The groups are shells around one centre, one inside the other: the same stretched ball of 6 dimensions in 9 sizes.
In the rows, 128 means zero.
Known rows, each followed by its group:
[181  93 141  56 100 121 135 110 131 138] => (4)
[186  89 129  70  97 129 116 102 123 139] => (0)
[183  85 126  80 111 129 129  95 123 119] => (6)
[199 160 147 113  92 106 160  76 127 125] => (7)
[174  83 120  82 110 135 137 101 107 132] => (7)
[183 111 147 105 104 120 164  80 147 102] => (2)
[181 107 123  94 113 124 147  89 106 120] => (6)
[190  72 123  83 120 142 137 108 122 132] => (0)
[173 115 120  93  95 124 135  89  95 138] => (0)
[187 100 118 121 120 136 148  78 112 108] => (8)
[203 123 131 124 126 125 168  79 123 107] => (0)
[178 132 134 114  93 119 155  76 115 121] => (5)
[180  67 130  62 121 130 136 107 130 116] => (2)
[191  94 108 111 112 142 124  87  99 130] => (3)
[189 142 135 104  95 110 144  76 116 121] => (6)
[180 106 123 122 119 130 160  74 114 100] => (4)
[189 139 142  72 100 100 147  92 118 129] => (7)
[197 132 124 128 110 126 154  75 109 121] => (5)
[174 106 138  84  96 122 149  95 125 128] => (8)
[200 112 129  87 117 121 141  95 118 126] => (5)
[191 143 125 100 110 107 148  79  98 121] => (3)
[181 129 148  75  89 104 143  89 132 124] => (1)
[194 107 133 101 120 127 160  92 125 118] => (1)
[180  97 144  89 101 123 148  88 145 110] => (5)
[169  79 132  91  98 135 137  90 133 115] => (4)
[179  93 120  78  98 131 119  98 106 140] => (7)
[185 101 137  62 116 114 145 103 123 123] => (4)
[186 149 146  84  94  99 155  85 120 127] => (7)
[179  92 136  94 111 130 156  94 132 116] => (8)
[204 145 130 115  96 117 137  77 112 132] => (2)
[194 146 147 112 102 111 173  81 130 121] => (3)
[187 123 131  86 107 108 138  82 115 113] => (4)
[160  83 128  66 109 121 142  96 114 114] => (7)
[177  62 133  64 113 135 134 108 137 121] => (2)
[193 137 138  99  94 110 138  78 124 121] => (1)
[194 126 127 113 115 121 156  81 111 117] => (8)
[184  86 119  97 118 138 141  95 111 123] => (5)
[186 121 144  87  90 115 140  88 134 126] => (8)
[183  84 117 112 123 140 147  85 113 109] => (1)
[195  97 126  98 117 131 139  90 123 118] => (6)
[167  95 112 102 104 133 132  81  96 118] => (2)
[179  79 125  90 104 139 131  96 123 126] => (1)
[173 128 133 109  93 114 147  70 116 109] => (5)
[195  96 114  94 130 128 135  90 105 114] => (3)
[194 120 125 128 109 129 147  73 118 112] => (6)
[179 108 126 107 110 120 140  70 121  94] => (3)
[169 116 133 128  98 127 162  67 124 102] => (3)
[200 102 119 112 124 135 143  86 113 118] => (1)
[178 122 126 122 112 117 155  63 114  91] => (0)
[177 122 126 121 110 119 158  66 113  96] => (2)
[188 127 122 117 111 120 148  72 106 110] => (6)
[189 132 151  95 109 106 171  82 139 106] => (0)
[189 131 124 109  91 121 127  76 106 130] => (4)
[175 106 139  91  91 121 138  84 133 116] => (8)

New rows, each followed by its group:
[199 116 124  92 105 123 125  90 111 133] => (4)
[183  96 145  98 108 128 160  90 147 109] => (4)
[190 115 150  86 107 115 161  93 144 115] => (1)
[182 106 143  59  94 114 134 104 131 136] => (1)
[195 156 152  91  93  99 160  84 130 127] => (3)
[180 116 121 112 107 127 149  81 104 121] => (8)
[176  96 143  72 101 117 140  92 139 112] => (5)
[179 101 144  46 102 111 141 111 127 135] => (7)
[198 149 147  97  93 106 151  83 129 128] => (4)
[192 107 115 101 114 132 137  93  97 135] => (7)
[176 150 143  99  92  99 160  72 119 112] => (0)
[185  92 149  76 106 121 149  96 153 111] => (7)
[177  66 114  74 119 140 125 105 106 128] => (3)
[194  81 129  80 116 138 138 110 126 137] => (0)
[194  83 139  72 125 129 154 110 138 122] => (0)
[184 152 133 124  92 108 151  60 113 108] => (7)
[176 111 126 110 113 123 157  76 113 104] => (5)
[180 102 143 105 103 127 159  84 143 107] => (1)
[174 115 131  75 110 107 145  86 111 110] => (3)
[169  98 149  52 105 107 152 101 137 113] => (0)
[196 129 134  96  93 117 132  85 121 132] => (1)
[160  92 128  82 103 121 141  84 116 106] => (4)
[175 117 113 118  93 131 130  74  94 127] => (3)
[171  91 115  82 117 127 140  94  95 120] => (0)
[185 127 118 134 110 125 152  65 103 106] => (1)
[199 104 127  87 119 123 135  93 119 121] => (1)
[182 112 122  92  98 126 130  90 103 135] => (5)
[169 111 129 110  91 124 139  72 119 109] => (1)
[170 101 145  71  88 118 139  95 137 124] => (1)
[193 116 127  86 104 118 126  89 113 129] => (5)
[192  90 133 118 117 141 157  85 139 108] => (3)
[164  72 145  40 106 118 141 112 139 119] => (0)
[177 133 126  93  97 109 139  78 100 122] => (4)
[162  97 138  54  95 109 133  95 123 117] => (3)
[176  76 138  86 103 136 142  95 144 115] => (2)
[180 109 137 114  96 128 149  77 134 111] => (5)
[188 145 140  86  90 105 144  87 115 135] => (4)
[170 108 132  64  94 112 129  95 111 130] => (4)
[182 113 118 124 111 126 142  65 109  99] => (4)
[186 114 133 135 113 128 164  65 133  90] => (0)
[194 119 140 108  93 130 149  90 134 135] => (0)
[187  97 138 111 108 132 153  83 142 107] => (4)
[181 114 142 102 108 118 163  80 135 103] => (5)
[207 142 142 119 113 116 171  81 131 118] => (0)
[206 143 131 136 116 122 168  73 117 116] => (0)
[195 123 127 113  99 129 140  83 115 132] => (5)
[199 102 140  96 105 128 139  91 143 120] => (3)
[191 118 139  94 105 121 155  93 127 128] => (6)
